The same things were measured in two ways. Each way mixes the same 9 hidden numbers, adds some noise and spreads widely along 6 directions of its own, which tell nothing about the thing.
(in the rows, 128 means zero)
Some things both ways: the first way, then the second way.
[113 115 125 155 155 117 125 185 149 116 116 113 114 175 170 171 182 152
 109 121 116  95 170 152 105]
[167 131 106 127 168  90 154 109 169 135 112 127 131 161 191 137 116 141
 125]

[ 97 128  94 148 146 131 110 113 176  94 145 110 120 134 122  93 104 143
  89 126 106 168 104 191 119]
[ 99 123 163 200 158 141 107 113 161 103 170 133 123 129  95  93 137 118
 156]

[143 177 136 140 112 140 122 102 104 133 121 100 135 160 114 128 124 110
 112 143 119 135 150 122 201]
[177 140 131 135 101 104 142 183 119 139  79  80 153 136 150 150 173  98
 119]

[ 94 125 130 104 124 130 115 119 122 165 102 170 137 112 128  99 125 149
 139 139 139 150 169 128 128]
[181  72 115 177 151 160 176 121  80 147  94  78 140 117 143 197 177 111
 146]

[118 111  98 121 143 161 190 119 149 150 137 162 107 107 142  93  99 190
 132 138 192 168 125 148  87]
[125  77  93 155 132 153 151 181 123 172 166 136 108 129 192 187 126 155
 130]

[162 153 116 152 132 138  99 103  95 109 152  93 122 105  88 102  76 101
 108 124  57 129  53 164 178]
[ 78 150 123 189 154 114  90 194 106  89 105 130 175 130  80 119 129  77
 157]

[155  98 131 117 148 120  70 177 157 176 144 148 165 176  70 108 149 106
 178 130 118 131 191 105 154]
[179  95 111 143 123 103 150 130 112 165 101 119 162 137  98 167 132 185
 161]

[165 153 143 125  98 130  68  79  86  85 139 107 113  83  69  85  85 123
 124  98  80 145  27 133 186]
[127 148 148 111  89  94  71 174  81 121  69 174 151 154  95  88 160 111
 129]

[138 128  99 103 116 138 153 138 184 130 131  93 152 162 110 121 116 107
 178 123 147 139 125 129 133]
[146 128 111 159  97 127 159 150 166 112  95  78 102 142 162  60 175 124
 157]

[123 141 132 114 110 156 133 127 122 142 123 130 129 126 120 103 121 144
 134 138 163 150 172 111 145]
[ 72 179 115 148 153 158 116 143 159 105 195 103 130  96  59 121 105 106
 105]

[126 106 120 103 144 157 148 142 144 161 112 102 127 132 157 145 132 129
 163 129 148 135 164 135 122]
[118 141 128  56  84 148 153  95 145 103  75 114  93 119 131  86 119 132
 137]

[ 91 151 189 132  98 133 136 132 124  75 120  87 132  96 129 125 134 115
  62 136 129 114 138 131 132]
[124 137 124 135 139 147 103 104 161 125 150 132  99 122 133  83 155 132
 122]

[111 137 149 150 140 125 150 123  82 151 162 128 139  83 110 111  88 135
  90 153 133 110 127 138 110]
[169  97 112 106  98 124 114 165 113 192  75 179 110 142 214 171 171 148
 145]

[162 125 113 113 121 117  90 142 147 152 111 167 136 163 111 104 133 134
 166 101 132 146 132 139 156]
[215 118  79 152 199 139 176  25 151 152 141  74  83 137 171 143 142 115
 103]

[179  95  93 203 140 133 150 143 106 166 135 240  87  84 191 123 126 155
  94 138 184 116 136 151  55]
[119  72  75 194 183 169 144 111 118 128 217 129 139 153 182 139 123 146
 120]

[121 162  92  96 115 167 144 106 123 109  90  95  99 142 161 120 111 152
 151 119 125 160 122 151 176]
[116 100 145 113 125 122 133 182 106 128 144 151 120 137 139 172  99 146
  93]

[120 136 105 102 131 148 103 123  99 179 126 121 150 130 133 127 117  99
 187 163 151 125 226  90 173]
[124 178 177  53  84 133 113  96 166 125 114 130  99 104 106 115 131 113
 111]

[131 121 112 106 121 166 126 116 126 132 110 100 115 100 155 124 106 119
 155 122 135 146 127 140 135]
[ 93 129 137  64 108 168 136  90 128  76 101 132  96 109  81  82 116 152
 122]

[114 104 128 100 124 139 119 125 199 148 140 117 161 124  84  85 109 103
 150 135 149 167 146 133 121]
[123 115 112 175 139 143 102 221 113 156 161 108 145 107 159 182 163 106
 113]

[107 139 200 136 116  97 140 160 110 111 136 117 154 127  90 134 160 130
  97 141 117  79 132  98 118]
[123 127 100 191 146 106 101 200 125 170 169 152 161 151 150 181 118 116
 135]

[ 72 142 173  95 119 132 129  96  68  95 127 124 112  72  94 102 131 191
 126 150 139 124 115  75 142]
[130 108 148 140 153 147 119 113 144 169 175 167 104 118 132 206 112 150
 123]

[142 106 105 115 140 135 171 164 191 197 124 144 171 149 149 125 104  96
 164 129 169 140 166 168  93]
[115 138  74 115 125 143 137 166 122 141 131 103  98 113 176 132 124  86
 108]

[161 111 145 136 123  79 145 146 101 140 130 125 150 115 114 184 160 114
 197 125 115  35  73  79  93]
[ 61 147  96 170 149 118 118 189 131 105 190 156 153 166 160 160  53  74
 112]

[185 102 136 144 113 114 120 133 155 158 135 158 135 129 140 136 138 105
 142 106 193 125 133 126 106]
[102 119  91  78 166 177 158  80 128 101 204 120 111 109  75 133  70 193
  68]

[127 136 126 150 151 117 124 136 112 118 135  92 119 157 139 167 152 140
 131 132 109  94 127 127 141]
[112 154 153  95 105  88 126 141 157 117 107 157 138 155 130 121  91 132
 133]

[106 140 146 119 109 123 112 130 141 136 122 136 151 130 101 103 133 127
 122 138 138 137 162 119 132]
[142  99 140 106 153 162 125  69 133 161 213 165  94 123  84 177  87 196
  88]

[135 147 180 129 114  94 121 133  79 140 115 127 123 146 124 166 177 173
 133 117 160  86 138  83 139]
[163  88  86 158 168 133 193 146 107 150 148 115 157 153 165 225 111 154
 112]

[ 43 125 149 117 142 127 155  98 105  65 120 138  71  89 141 114 155 252
  94 135 160 143  94 116  91]
[128 166 145 126 147  97 125 159 155 156 115 146 126 129 150 180 121 101
 121]

Other things, the second way, with their names:
(838): [115 126 122 128  90 113  86 153 125 136 142 192 168 171 138  85 139 159
 145]
(762): [127 125  82 196 174 149 156 135 156  89 149  87 134 146 138  98 148 117
 132]
(347): [121 114 161 163 109 116 148 182 130 117 139  95 146 144 166 153 129  88
 129]
(359): [157 102 137 124 128 132 152  81 150 117 131 122  78 142 112  73 138 186
 119]
(984): [128 123 120 103  78 112 122 190 100 124  52 148 147 161 194 154 136  86
 147]
(663): [ 60 136 116 178 100 133  78 192 128 112 159 149 164 133  95  96 112 108
 172]
(113): [133 140  82 148 135 143 168 170 149 133 140  63 138 106 121 184 112 118
 134]
(941): [123 136 121 195 133 147 173 121 129 112 146  82 133 130  53  94 151 133
 147]
(19): [160  94 147 140 124  87 156 112 136 145 116 166 139 182 154 149 104 170
 152]
(1064): [127 126 137  30 104 113 113 149 106 134  70 179 142 116  98 138 122 202
 113]
(999): [170 124 155 150 156 112 106 135 155 176 161 141 109 130 163 174 148 127
 103]
(1024): [110 131 126 121 145 123 137 187 127 108 143 132 141 140 145 155 112 129
  91]
(219): [148 111 139 190 176 126 124 127 105 123 163  92 158 127 133 147 149  89
 107]
(696): [ 99 104 136 119 122 111 117 165  91 128 127 199 131 160 117 137  89 158
 122]
(1059): [ 81 175 111 144 185 122 105 196 157 146 187 110 127  82 101 194  82  96
  92]
(302): [117  91 105 114 167 153 106 101 107 142 178 196 128 149 172 179  93 145
 105]
(682): [ 92 189 159 100  90  92 101 170 149 129  99 164 143 128  95 119 115 108
 138]
(373): [144 138  99 192 131  88  90 201 110 132 139 116 149 166 156  82 163  88
 110]
(828): [122 159  59 172  81 125 132 139 130 108  77  87 136 156 150  37 156  61
 180]
(1081): [ 83 176 163 138 161 126 130 162 170 117 192 113 112  98  73 177  74 104
  87]
(687): [124  99 100 155 193 166 135  56 168 104 223 148 119 152 126 111  96 193
 112]
(319): [130  92 122  82 166 137 157 127  75 118 138 105 163  91  38 204  77 198
  95]
(56): [106 109 153 157 156 136 127 109 128 133 166 153 132 124  84 178  82 139
 144]
(16): [153 131 177 123 185 142 127  94 143 131 155 113  99 108 173 182 148  83
  77]
(168): [133  56 152 140 134 178 175  98 124 142 143 127 128 103  81 207 122 213
 167]
(743): [150 156 100 102 106 102 115 179 113 151 100 155 142 162 181 128 151 105
  93]
(260): [158 113 104  93 122 116 122 131 135 142  89 135 158 135 145 151 134 174
 147]
(993): [141 130 129  90  87 131 134 119 166 148 115 139 104 143 192 126 129 125
 142]
(379): [133 154 187 103  90 106  95 106 114 102  87 128 127 126  55  65 150 115
 126]
(869): [134 137 171  60  85 118 116 123 136 144 101 140  90 106  86 160  87 138
 128]
(424): [144 134 125  74 140 141  81 110 142 162 142 186  99 124 189 129 153 138
  90]
(981): [ 61 148 101 162 164 149 113 153 149  95 204 106 135 106  78 129  76 114
 116]
(132): [ 81  74 139 177 145 161 107  93 132 113 180 199 122 154 112  80 120 182
 170]
(435): [122 145 118 138 107 116 144  79 166  98 125 105 143 145  67  62 102 156
 174]
(423): [124 170  94 146 159 114  86 178 136 146 170 119 148 119 128 141 131  96
  90]
(1084): [129 163 123  89 109 144 126 114 140 122  65 122 118 120 186 126 160  60
 138]
(202): [187 123 112  73 128  83 119 150 120 173 119 155 125 155 188 131 138 174
  75]
(1044): [ 98 147 169 146  91 125  85 108 161  98 103 145 125 127  60  25 162 142
 183]
(1083): [107  84 192 226 125 141 157  76 167  91 171 127 163 162  71 125 110 160
 211]
(147): [170  78 140 172 146 175 157  72 129 149 151 125  87 143 207 136 183 112
 127]
(1007): [140 122  76 182 103 146 154 134 145 122  85  95 152 157 183 102 175  91
 194]
(181): [ 93 101 116 119 137 150 127 116 157 134 181 131 110 102  90 143  75 192
 144]
(397): [177 163 131  67 140 103  93 106 145 132 102 140 119 141 161 104 162 124
  80]
(889): [211 146 137 114 151  84 124  62 157 169  81 132 111 156 198 143 151  92
 126]
(293): [182 118  97  62 127 143 180 132 119 146  99  97 103 124 215 158 164 136
  69]
(89): [113 102 141 195 118 146 144  89 180 111 159 148 107 169 123 107 109 144
 189]
(616): [ 87 171 131 133 107 127  80 144 156 102 135 115 107 117 116  57 129  69
 134]
(345): [152 109 108 108  94 142 123 156 104 156 118 175 121 169 187 134 167 140
 112]
(38): [121 166 147  84 126 112 110 198 129 119  95 111 155  99 126 144 158 113
  91]
(1055): [ 87 117  93 121 175 146 150 119 117  71 145  82 149 102  59 133  65 151
 122]
(608): [180 160 139  63 128 127 139  44 150 145  98 154  53 145 185  87 146 104
  83]
(1033): [167  77 132 146 132 157 197  56 144 142 126  70  83 119 163 154 117 133
 162]
(951): [ 84 154 159 156 185 138 102 140 143 131 196 168 118 125 149 189  97  67
  90]
(771): [ 93 144 118 106 120 123 104 139 120 153 154 175 126 133 138 169  71  99
 122]
(387): [ 81 139 102 153 105 147 132 138  93  67 122 126 159 154  65  39 135 120
 140]
(297): [121 154 154 133 140 123 127  59 165  99 142 138  94 147  77  64 109 137
 128]
(201): [153 117  97  57 121 130 129 148 124 151  84 153 129 122 172 164 138 174
 115]
(180): [133 109 113 116  77  88  71 186  81 166  68 203 157 163 147 133 132 139
 166]
(947): [189 121 128 132 140 106 137 125 144 135  93 119 120 152 150 121 166 146
 119]
(124): [152 132 134  81 113 100 121  47 165 146 136 143  90 138 100  92  74 170
 129]
(529): [197 146 155 111 135 122 127  63 161 150  99 123  56 140 191  96 180  92
 102]
(885): [150  99 143  51 134 129 108 121  80 150 124 160 143 106 101 171 129 194
  80]
(701): [113 145 124  68 135  96 116 144 104 113 129 183 139 161 118 139  70 144
  78]
(96): [ 41 131 150 183  97 147  92 197 153  95 189 144 153 129  80 119 100 125
 164]
(1071): [143 104 150 112  78 126 121 111 118 130 110 139 105 151 134 119 118 124
 142]
(842): [ 97 151 119 113 179 123 122 129 117  97 128 135 136 112  46 158  69 129
 106]
(231): [ 96 148 160  57  77 123  92 163 146 106 129 169 115 126  72 112 102 182
 109]
(452): [135  74  98 124  87 146 151 117 126 143 101 140 127 141 149 120 128 190
 186]
(873): [176 167 125 169 142 141 125 110 179 152 172  60 103 119 165 124 182  65
  97]
(451): [150  90 108 119 147 136 139 123 117 140 142 148 122 147 162 137 137 183
 108]
(575): [100 134 113 153 125 161 125 120 157 117 162 120 126 128 128 135 107 105
 152]
(817): [157 124  92  93 158 142 117 164 113 147 135 115 113 104 138 164 151 153
  72]
(43): [128 114 116 211 146 168 181 107 135 105 135  35 134 110 144 143 150  51
 164]
(942): [115 147 137  51 113  89 114 152  85  98  90 157 160 140  56 125  84 154
  97]
(517): [176 141 182 103  76  93 115 123 139 144 111 183 109 196 192 102 163 117
 100]
(188): [142 137  81  77 159 118 137 152 108 132 131 135 112 128 104 156  97 170
  67]
(562): [108 118 111  72 121 153  96 131 112 152 171 202 105 124 114 144  99 188
  92]
(473): [132 122 145 118  76  92  88 175  95 139  53 150 150 132  96 115 142 124
 170]
(22): [143 174  70  75 160 135 157 149 133 134 113 117 113 132 205 159 135  84
  61]
(363): [148 136 147 142 115 115 128 173 131 126  84  93 145 120 119 130 174 120
 141]
(516): [158 125 118  75 139 136 147  72 115 154 103 147 112 125 118 169 113 155
 120]
(248): [157 108 138  59 116  84 136 148 107 142  53 138 148 119 114 169 107 179
 137]
(617): [ 81 160 129 205 130 119 134 157 172  85 142 100 141 146 107  81 122  86
 167]
(236): [135  79 111 130 121 133 148  78 131 118 109 150 112 163 168  83 124 166
 162]
(702): [128 126 110 124 156 120 116 131 123 157 137 168 132 126  99 145 118 181
 124]
(848): [107 151 110 172 181 113  94 152 120 132 184 156 124 148 132 149  92  75
  86]
(1085): [184 149 117 114 138 114 163 115 138 114  67  76 123 137 182 114 176  90
 109]
(760): [161 157  93 142 136 121 172 119 140 129  80  86 124 146 176 164 132  55
 139]
(559): [140 137 180  65 128 121  89  91 139 136 155 177 110 126 102 133 114 167
  81]
(918): [174 150  99 110 172 123 149  97 139 166 126 111  86 125 208 171 126  75
  86]
(203): [114 115 120 169  82 133 145  83 147 113 135 147 127 172  90  53 113 162
 192]
(519): [ 61 167 134 101 110 130  91 165 158 117 187 175 136 139 121 134  72 125
 106]
(212): [153  86  97 133 150 156 178 140 100 129 145 119 121 149 204 177 137 127
  90]
(742): [ 86 135 112 104 136 113 123 153 102  78 155 116 164 125  50 126  51 146
 101]
(1005): [144  95  91  86  89 107 148 148  92 132  60 121 139 135 143 119 115 160
 154]
(950): [134 138 135 191 126 105 149 143 181 104 137  90 141 161 145  98 134 111
 160]
(221): [137 113 147 170 138 137 126 131 128 133 132 116 156 124 110 165 150 123
 153]
(134): [183 115 157  82  81  82  97 167  89 158  81 144 174 149 135 153 157 145
 113]
(707): [141 108 152  33  74  93  89 151  69 122  63 210 147 158  85 105 119 203
 114]

Some of these things the first way, each followed by its name:
[108 141  88 128 108 128 105 143 152 108 110 129 143 135 125 110 131 113
 148 138 100 116 149 127 126] => (947)
[ 45 123 116  79 120 149 109 140 169  91  90 132 120 129 127  87 153 171
 150 140 128 160 183 116 124] => (999)
[ 74 165 149 136 108 127 149 156 170 142  93 116 176 184 147 132 162 101
  79 163 147 132 252 133 136] => (873)
[104 140 135  97 117 148  97 117 148 102 116  77 135 140 105 107 131 122
 140 130 116 153 144 122 171] => (363)
[165  95 131 175 142 133 160 144 105 151 165 174 142  74 112 116 110  90
 124 178 123  85 121 107  91] => (663)
[138 121 199 134 116 130  84 152  96 110 132 102 113 109 100 134 170 148
  95 114 127 106 142  96 130] => (838)
[110 139  90 180 142 165 189 131 130 142 146 117 133 117 145 123 107 113
  90 196 106 114 159 142  96] => (96)
[ 98 138 150 147 153 125 133  98 112 152 160 112 136 124 109 119 115 146
  88 161 152 143 156 129 133] => (168)
[121 102 111 150 137 110 149 119 162  82 135 140 102 137 130 139 169 171
 147 138 140 106  75 102  90] => (950)
[116 112 143 126 148 196  93 171 148 122 112  63 101 159 125 123 166 142
  98 138  90 158 201 141 151] => (260)
[153 111 116 135 155 158 149 115 107 159 149 119 106 128 124 134 124 152
 150 148 152 136 128 111 140] => (993)
[117 133 140 134 107  62 130 147 200 108 134 113 196 155 117 144 132  61
 131 114 141  89 121 147 107] => (359)
[121 125 153 125 118 150 172 121 138  87 114 110 122 104 139 117 122 111
 103 143 121 129 102 141 138] => (616)
[149  93 165  97 117 121  67 131 208 108 145  95 147 142  44  86 136 117
 155  88 135 175  89 123 137] => (423)
[127 129 144 118 110 104 117 123 111 113  99 142 127 120 156 152 157 126
 154 123 150  96 135  99 137] => (1085)
[133 122 168 153 125 135 140 133  64 130 144 133 122  72 138 141 131 123
  99 155 147  86 150  95 116] => (201)
[139 128 127 141 111 120  78 146 141 118 123 114 143 114 119 121 124  84
 121 116  83 112 122 151 127] => (707)
[160 141 131 134 111 117 129 104  80 159 134 132 118 107 132 148 122 157
 150 104 180 111 107 113 121] => (22)
[127 108  80 155 147 110 144 101 137 126 173 135 118 105  77 113 114 171
 167 145 108 111  33 113  73] => (89)
[131 106 145 140 140 130  86 130 134 123 148 109 122 105 124 119 124 120
 108 119 142 139 140 144 124] => (1064)
[142 156  88 147 124 132 117 119 146 135 130  76 136 166 140 146 113 109
 131 116 118 133 126 169 147] => (1024)
[117 146 137 115 110 126  91 110 121  94 100 130 127 118 131 102 128 106
 124 127 103 140 132 135 181] => (379)
[112 150 115 117 111 114 114 141 151 114 101 122 140 142 119 108 122 134
 132 106  85 127  98 165 127] => (848)
[ 96 148 183  98 111 165 136 153 103 111  97  43 114 141 133 163 174 156
 117 131 119 113 181  95 151] => (519)
[185 103 129 148 138 140 116 120  63 137 167 172 111  52  72  84  87 130
 142 142  86 109  47 114 132] => (180)
[170 123 119 145 129 133 137 148  90 157 138 166 115 124 106 120 135 158
 153 135 135 107 118 101 125] => (203)
[169 137 116 149 126 139  99 124 127 132 140 120 116 137 128 116 109 122
 106 103 140 148 122 162 154] => (451)
[152 134 126 134 114 150 123 125  98 155 143 144 126  85 112  95  86 126
 115 128 149 136 133 137 124] => (562)
[168 142 122 190 141 156  87 109 116 125 132 131 105 152 129 107 126 105
  62 148  97 160 149 159 192] => (134)
[116 119  99 171 154 109 170 119 125 168 134 175 121 127 137 137 145 182
 131 153 134 112 104 132  65] => (760)
[ 96 110  93 110 144 168  92 138 126 151 109 166 107 119 132  88 136 162
 154 155 122 163 205 117 133] => (221)
[101  99 182  70 124 144  42 162 181 126  89  96 144 145 124 111 164 104
 133  96 136 170 218 137 160] => (885)
[112 156 158 122  96  86 110 118 110  76 119 108 138 118 112 138 143 134
 129 109 114  92  84 111 143] => (297)
[171 130 174 149 109 146 152 121  97  66  91 120  80 117 160 151 169 128
  98 125 108 103  79 110 173] => (742)
[177  87  73 144 110  98 105 147 222 118 137 190 158 131  97  83 113  81
 171 110 120 135  70 157  88] => (373)
[126  99 159 166 162 124 171 171 181 147 162 103 164 154 129 142 133  79
  85 161 143 114 171 154  99] => (181)
[115  98 130  84 147 143  89 168 188 144 124  89 169 144  77  96 122  80
 174 131  66 149 152 148 147] => (473)
[189 113  96 168 134 137 156 132 116 158 152 168 141 113 131 121 100  75
 144 164 138 101 124 123 126] => (981)
[144 138 148 136 132 140 144  99  66 131 132  77 111  98 119 154 122 136
 138 140  89 100  70 110 148] => (984)
[142  98 147 129 155 171 154 152 133 153 136 115 108 127 125 121 132 153
 120 137 142 147 148 137 119] => (452)
[113 144 184 151 132 120 111 132 119  91 144 114 112 120 105 100 126 172
  39 106 139 143 108 163 134] => (702)
[118 170 131 145  87 120 160 174 130 132  94 126 172 146 157 143 128  76
  97 136 117  78 181 153 119] => (188)
[ 96 151 176 106 122 155 166 170 171 153 108  41 170 201 102 149 167 112
 117 152 122 134 212 114 149] => (113)
[165 130 123 183 120 133 100 162 127 130 134 121 125 139 139 145 148  99
  94 126 110  99 159 141 121] => (687)
[ 99 139 159 110  82 154 139 126 147  85 100 118 131  93 129  95 125 117
  97 133 141 142 139 126 127] => (817)
[100 124 144 143 143 112 164  88 162  88 114 104 104 151 161 157 163 167
 106 131 152 135  83 133 121] => (347)
[103 134 172 155 140  73 127 138 109  84 126 116 115 151 135 174 189 172
 102 120 119  69 102 115 118] => (19)
[ 82 128 115  70 100 103 101 118 138 105  99 144 153 101 122 109 127 128
 199 121 136 116 127 100 131] => (529)
[181 125 126 146 130 162 138 124  47 174 149 146 103  92 103 124 119 158
 155 152 130 109 125  82 139] => (1007)
